Each new row is followed by what is left after taking away its nearest point in the smallest flat space through zero that holds the last named rows.
In the rows, zero is written as 128.

z182, 3 rows:
[[125 113 138 138 162  84 151 132  87 142 150 145  96 126 173 147]
 [103 145 106 105  85 138 108 141 122 119 174 139 156 142 143 109]
 [138 141 112 150 112 152 129 165 107 150 100  98 188  51 133  78]]
New rows:
[165 123  93 157 150 120 134 129 115 132 159 131 162 147 116 171]
[166 126  91 156 145 127 131 130 120 131 154 127 169 144 109 167]
[139 116 163  89 155 134 133 117  96  88 128 127  89 165 116 148]
[139 126 151  94 138 148 129 137  86  96 124 115 123 132 120 121]
[186 129 145 112  95 112  93  97 180 175 152 138  99 128 131 144]
[186 131 141 119  95 110  97 110 164 184 152 134 112 105 144 132]
[136 105 119 149 135 106 110 125 133 165 141  93 122 127 150 127]
[134 109 117 142 125 116 102 121 146 158 142  93 126 137 139 126]

z881 (3 x 16):
[[126  86 101  84 113 146 151 128 165  97 132 181 160  89 180 105]
 [120 115  96 108 105 162 103 102 109 119 148 113 125 107 133  87]
 [115 127 128  64 122 162 104  93 151  94 123  84 177 187 155 132]]
New rows:
[109 138 139 134 131 110 144 132 129 119 126 118 140 129 139 109]
[109 138 136 135 129 112 141 130 125 120 128 116 137 126 137 105]
[118 136  66 105 141  97 140 124  70 144 133 156 113 133 148 112]
[118 143  79 100 149  92 142 125  80 141 125 148 124 157 149 129]
[115 167 116 123 135 164  96 119 130 134 115 168 139 159 141 114]
[118 168 118 136 138 155 102 127 127 141 114 177 130 149 136 116]
[115 167 109 126 110 111 177  78 116 137 129 157 126 105 108 134]
[113 170 113 116 111 115 172  72 120 132 126 145 135 122 110 139]
[128 135  93 138 121 127 143 122 105 138  66 136 123 164 131 124]
[128 130  88 135 118 130 144 121 106 136  68 142 123 156 135 118]

z27, 3 rows:
[[113  98 118 152 167  83 110 119 107 123  93 130 106 120 126 113]
 [128 179 115 180 128 129  99 142 141 142 117 132 146 137 136 139]
 [132 115 114 138 130 120 167 145 137 129 153 134 121  85 153  73]]
New rows:
[128 147 100 120 136 160 134 123 118 121  87 170 119 114 133  97]
[129 146 105 109 132 166 131 119 117 120  87 168 120 123 127 108]
[128 165 124 113 142 142 120 128 173 149 177 137 173 109 143 141]
[118 130 126 106 166 115 111 113 153 140 154 135 154 110 133 140]
[137 128 130  96 140 126 134 150 133 133 144 123 140 168 150 126]
[134 127 125 110 150 115 128 151 130 134 135 124 137 165 152 121]
[155 119 125 130 102 123 128 150 129 128 132 113 126 102 113 140]
[152 117 124 134 107 117 121 148 126 128 124 113 124 105 111 143]
[121 122 110 119 124 154 102  92 148 109 113 132 146 150  66 125]
[123 122 100 133 126 148 118 103 154 111 123 136 144 128  80  97]

z294 (3 x 16):
[[159 145 153 132 114 152 115 123  79 141 141 109 155 168 107 127]
 [195 135 139 165  71 113 104  86 102 112 181 136 154  92  99  92]
 [137 157 122 154  92 184 137  87 120 135 120  89 161 142  90 159]]
New rows:
[105 132 122 105 171 133 140 108 156 139 129 130 111 105  95 128]
[125 135 135 107 164 132 130 108 133 141 142 129 120 115  89 118]
[ 85 105 121 155  99 111 118 135 157 148 182 149 135 107 143  66]
[ 75 117 126 149 106 142 124 139 143 162 165 127 145 143 135  88]
[128 121 140 120 127 118 109 131 106 120 137  87 135 115 114  90]
[111 121 130 118 133 124 118 131 122 120 124  84 130 112 117 102]

z339, 3 rows:
[[149 150 188 137 116  72  81 135 110 155 148 177 135  94 153 131]
 [135 127 116 122 136 116 118 167 118 154  92 152 154 110 175 111]
 [151 137 151 109  95 160  97 104 134 115 121 128 121 114 149 133]]
New rows:
[ 66 132 145 117 184 120 139 132 116  99 137 126 124 122 175 128]
[ 72 135 154 112 173 132 131 119 119  91 139 123 118 120 175 132]
[163 131 122 113 114 130 135 125 165 131 147 121 154 114 158 136]
[154 129 118 121 124 118 146 127 164 132 157 119 152 121 143 137]
[131 161 146 139 140 125 140 138 136 132 122 158 111 157 167 120]
[128 159 142 138 139 135 147 129 140 123 126 147 105 164 156 123]
[136 124 134  81 154 160  82  70 100 136 132 139  96 133 119 125]
[124 118 117  91 176 138  98  95  94 150 127 145 107 137 118 118]

z545, 3 rows:
[[156 111 130 148 121 109 124 147 145 144 150 131 156  71 148 124]
 [157 144  91 101 158 150 143 125 123 138 152 122 118 133 117 134]
 [133 118 140 137 117 123 124 140 128 142 148  76 141 112 109 110]]
New rows:
[116 111 136 105 166 155 152 130 128 146 136 101  98 178  81 146]
[122  94 149 130 151 131 144 141 145 147 132 135 119 137 113 150]
[125 146  89 106 129 161 104 141 138 103 105 138  95 139 117 165]
[126 131 107 125 112 146  96 153 145 111 113 117 113 113 118 154]
[124 136 140 146 123 134 109  87 106 114 120 158 130 117 118  60]
[137 139 128 139 132 139 113  89 106 120 132 152 130 112 115  60]
[117 142 161 145 115 159 101 125 173 136 139 148 100 155 143 126]
[132 142 152 141 121 162 104 130 174 145 155 135 104 144 138 123]
[159 122 126 185 133 172  67 106 165 104 141  87 111  95 121 127]
[150 130 121 178 139 178  69  96 162  94 126 112  99 114 126 136]

z356:
[[137 116 151  92 120 150  55 142 141 110 168 106 122 107 134  92]
 [149 126 146 122 125 146 106  77 105 131 153  86 152 112 117 114]
 [ 93 128 125 100  84  76  87  67 129 100 127 122 183 118  83  98]]
New rows:
[162  90 142  95 155 116 126 153  88  90 120  93  92 166 112 112]
[152  93 135  99 149 100 138 142  86  89 108 100 102 170 103 116]
[128 148 153 133 160 169 149 152 139 144 123 141 133  88 124 115]
[114 149 149 127 147 149 143 136 141 136 118 145 149  88 110 109]
[125 136 102 118  93 162 150 153  96 160 158 122  99  87 114 139]
[112 137  97 113  82 144 145 145 100 153 152 129 109  88 104 135]
[155 111 148 162 116 136 129 120  88 126 151 134 144  95 111 168]
[139 109 142 153 109 123 119 144 105 116 145 153 137  98 112 163]
[ 93 111 156 111 130 110 100 147 104 115 140 124 166 102 109  86]
[105 115 151 134 148 123 139 157  96 132 129 129 152 111 121 108]
[137 145 110 140  88 170 149 141 146 154 127 152 108 115 132 111]
[133 145 111 135  79 162 140 122 143 150 129 146 122 112 122 104]

z602:
[[ 48  91 194  95 159  99 160 158 130 152 124 165 126  92 126  63]
 [ 77 108 134 129 134  95 161  92 105 158 157 169 122  94 131 130]
 [ 53 105 133 116 141 122 119 160 119 121 197 186 108 101 182 163]]
New rows:
[113 159  95 199 130 178 128 109 107 161  97 150 128 153 124 109]
[ 95 152 109 189 138 181 123 134 113 155 102 158 125 150 135 102]
[152 101 142  97 115 135 127 130 139  99 111 164 122 186 102 141]
[140  97 140  99 115 126 136 117 132 107 120 175 120 177 103 145]
[161 115 123 120 120 117 144 162  88 127 116 180 162 136 148  89]
[169 119 111 126 115 119 141 154  85 125 122 179 161 139 150 103]
[108 154  94 123 151 178  98 120 132 117 150 143 159 204 173 156]
[ 97 144 117 118 158 157 127 100 128 141 125 143 166 191 146 116]
[154 161 113 157 144 105 149 124 149 134 141 126  87 108 144 121]
[149 158 122 151 148 107 147 138 154 131 137 126  87 108 146 112]

z871, 3 rows:
[[119  74 157 133 158 168 101 133 112 115  85  92 130  96  96  80]
 [ 81 102 194  99 116 183  83 101 112 141 129 124 113  84 154 101]
 [ 96 123 157 107 170 122  92 174 157 104 130 159 105  90 104 162]]
New rows:
[131 166 172 119 141 181 142 133 142 125 167 122 134 116 128 129]
[147 164 154 131 146 172 154 138 141 121 158 113 141 127 116 125]
[133 172 180 137 132 130 133 119 133 107  99 140  66  85 144 117]
[153 175 158 151 129 120 151 117 129 107  94 130  76 103 139 112]
[ 98 149 145 148 153 134 131 142 119 105 162 127 116 135 143  87]
[105 152 136 153 153 128 138 143 119 105 161 125 119 142 141  88]

z679, 3 rows:
[[102 158 139 127 111 167 160 151  98 162 102 134 111 121  93 140]
 [147 158 120 102 136 149 149 164 141 139  85 185 177 136 164 147]
 [ 58 106 139 136  97 155 121 164 140  92 119 183 113 173 110 148]]
New rows:
[108 157 152 135 127 131  90 125  87 190  67 111 149 188 103 125]
[118 137 147 137 135 109  70 112 104 168  83 108 156 194 121 118]
[ 85 128 161 133 134 132 132 146 127 126 173 137 145 159 109 174]
[117 138 155 127 148 121 135 134 125 140 174 120 157 142 122 167]
[124 132 158 126  66 133 144 116 147 119 131 146 143 114 121 126]
[136 132 156 125  72 125 142 108 147 122 135 136 145 107 126 122]

z608:
[[124 146 152  95 120 136 123 105 151 101 154 151 148 135 185 136]
 [123 136  66 167 125 111 126 134 144 187  99 139 141 109 118 126]
 [136  95 153 107 157 164 157 110  87 114 125 138 130 154 101 120]]
New rows:
[128 132 157  77 121 102 124 141 144 123 190 167  92 120 126  78]
[128 125 130  95 128 102 132 142 138 152 172 173  97 117 107  74]
[165 133 129 135 139 129 126 159 151 138 117 138 136 120 129 125]
[166 129 139 128 142 135 129 156 146 129 121 138 135 125 129 125]
[124 175 160 162  71  66 190 110 130 135 120 130 125  82 137 119]
[128 158 170 151  87  86 207  98 109 131 117 139 129  96 124 115]
[134 152 124 125 155 134  99  86 115 142 130 120 113 122 136 119]
[135 151 126 127 154 132  97  90 113 140 130 114 108 121 131 119]
[ 79 131 162 142 150  88 142 148  97 163 130  76 141 118 138 121]
[ 78 132 163 131 154  98 148 133 100 163 133  93 155 124 154 122]
[125 133 147 119 154 127 128 129 144 111 121 114 137 118 125 132]
[124 133 136 125 155 126 130 128 145 122 115 118 140 116 122 131]

z380:
[[104 111 130 136 138 101 130 205 114  99 117 127 162 104 121  99]
 [108 143 154 167 102 105 199 127  85 142  82 115  81  73 183 143]
 [ 96  95 162  85 120 125  55 117  93  77 142 137  95  96 104 134]]
New rows:
[122 137  66  66 190 119 136 145 152 119 104 125 126 139 153 125]
[115 136  78  65 181 118 136 131 138 116  99 124 105 125 161 134]
[124 122  89 112 173 139 147 132 118 123 156 104 124 183 173 156]
[110 114 101 108 169 131 140 140 102 109 151 104 115 164 174 155]
[103 164 127  99 138 141  97  79  98  96 128 133 123 161 137  74]
[103 171 122 118 139 132 127 100  98 105 116 129 134 157 149  67]

z976:
[[ 97 143 119 133 139 159  45 103 202  84  85 146 118 126 178 138]
 [123 127 122  59 128 136 112 109 144  95 143 125  76  71 152 151]
 [ 92 130  95 112 121 152  58 113 103 169 106 118  62  87 191 137]]
New rows:
[ 97 105 117 101  88  99  93 130 100  94 115  96 143 160  92 156]
[ 96 105 116 103  88 100  91 130  99  96 113  96 142 160  94 156]
[102 123 115 110 144 107 168 101 105 170 163 155  91  97 144 101]
[100 130 123 134 151 112 155  99 143 145 146 167 119 122 142  97]
[104 122 155 156 126 126 131 169 104  98 148  97 136 149 126 157]
[ 99 123 151 146 126 131 119 164 107  95 146  97 123 138 137 161]
[169 155  91  95 120  89 147 128 150  98  94  91 161 128 121 129]
[159 155  81 106 117  94 131 129 132 124  85  87 150 127 135 126]
[ 94 140 110 112 103 141 168 101 142 157 122 124 114 159 112 165]
[ 93 141 111 114 104 143 164 100 150 151 119 126 117 161 114 165]

z804:
[[ 86 154 118 149 128 143 149 120 160 116 142 126 138 135 141 121]
 [122 114  98 162 113 168 134 111 149 102 133 113  97 151 130 134]
 [128  98 112 172  97 119 138 158 162 141 158  83 148 131 130 132]]
New rows:
[132 115 101 123 155 157 129 141 126 131  66 115 118 150 129 115]
[123 122 108 124 154 142 135 153 134 142  75 111 139 143 132 111]
[ 96 129 165 125 124 128 122 145 134 121  98 130 136 112 153 124]
[108 113 157 132 117 136 117 144 132 117  97 123 123 118 149 129]
[128 130 150 127 160 125 112 139  93 131 133 134 114  88 131 127]
[118 126 137 148 150 137 120 139 111 124 143 121 112  96 135 128]
[134 164 115  98 132 176 124 139 131 114 134 129 135 159 118 165]
[142 155 120  99 127 160 122 154 131 127 140 119 149 152 116 166]
[124 113 127 165  96 112 140 117 123 184 117 136 105 132 134 151]
[114 130 132 155 106 114 142 108 120 180 112 150 105 131 137 147]

z624 (3 x 16):
[[ 72 108  59 165 178 160 141 156  69 135 127 147 114 135  93  63]
 [181  70  84  90 135 171 106 151 135 110 119 128 125  93 100  50]
 [100 127 154 107 173 153 128 179 106 167 128 109 130 133 108 132]]
New rows:
[152 128 124 116  89 133 112 147 152 137 119 109  98 103 151 102]
[120 142 123 136 101 128 122 149 135 147 122 112  96 116 151 112]
[ 87 132 141 150 139 104  98 170 148 141 139  88 152 134 142  88]
[103 130 134 152 122  97  96 153 159 127 138  93 152 130 149  86]
[160 153  88 164  94 116 168 144 137 139 119 168 119 166 152 155]
[168 139 100 137 112 136 160 173 136 153 117 155 121 158 139 145]
[165 165 128 156 156 152 133 160 151 165 129 134 150 142 119 148]
[172 160 110 165 145 148 133 146 153 151 128 143 148 139 121 136]

z562:
[[114 146 153 119 144 140 126 142 105 129 128 104 139  86 156 187]
 [154 102 155 129 119 148 142 103 165 125 139 181 170 188 117  88]
 [ 93 147 118  76 119 172 125  39 109  68 163 191  82 108 128 142]]
New rows:
[169 103 161 131 131 166 100 117 133 132 157 179 114  78 104 148]
[173 100 143 146 129 144  97 139 134 146 146 157 105  79  96 134]
[156 132 134 130 111 152 122 141 106 144 127 132 123 128 147  92]
[151 136 134 126 112 155 121 138 101 141 129 131 119 120 150 100]
[157  73 132 154 107 133 125  98 126 130 106 141 134 147 112 105]
[144  87 134 148 114 135 121 104 108 128 105 123 125 116 125 137]

z959 (3 x 16):
[[115 101 122 115 175 135  80 109 120 116  97 123 135 119 140 138]
 [128 119 121 141 140 137 108 129 111 111 122 118 122 169 116 148]
 [120 110 148 154 131 160 127 140 108 113 112  99 147  87 114 130]]
New rows:
[124 133 123 160  98 148  91 102 127  97 164  90 103 162  95 144]
[120 135 125 134 104 134  94  90 148 115 161 105 110 116 117 124]
[108 138 100 167 127  99 165 169 133 134 151 107  92 168 141 165]
[ 97 123 106 152 150 103 149 158 138 137 131 106 106 119 156 155]
[158  97 104 114 147  95 166  89  97  94  91 159 114 104 111 142]
[161 103 107 123 133  98 179  97  95  94  99 156 113 109 103 142]
[130 159 154 162 151 113 110  88  97 168 103 157 104 123 117 126]
[132 162 158 169 142 116 119  94  95 168 107 154 105 121 112 125]
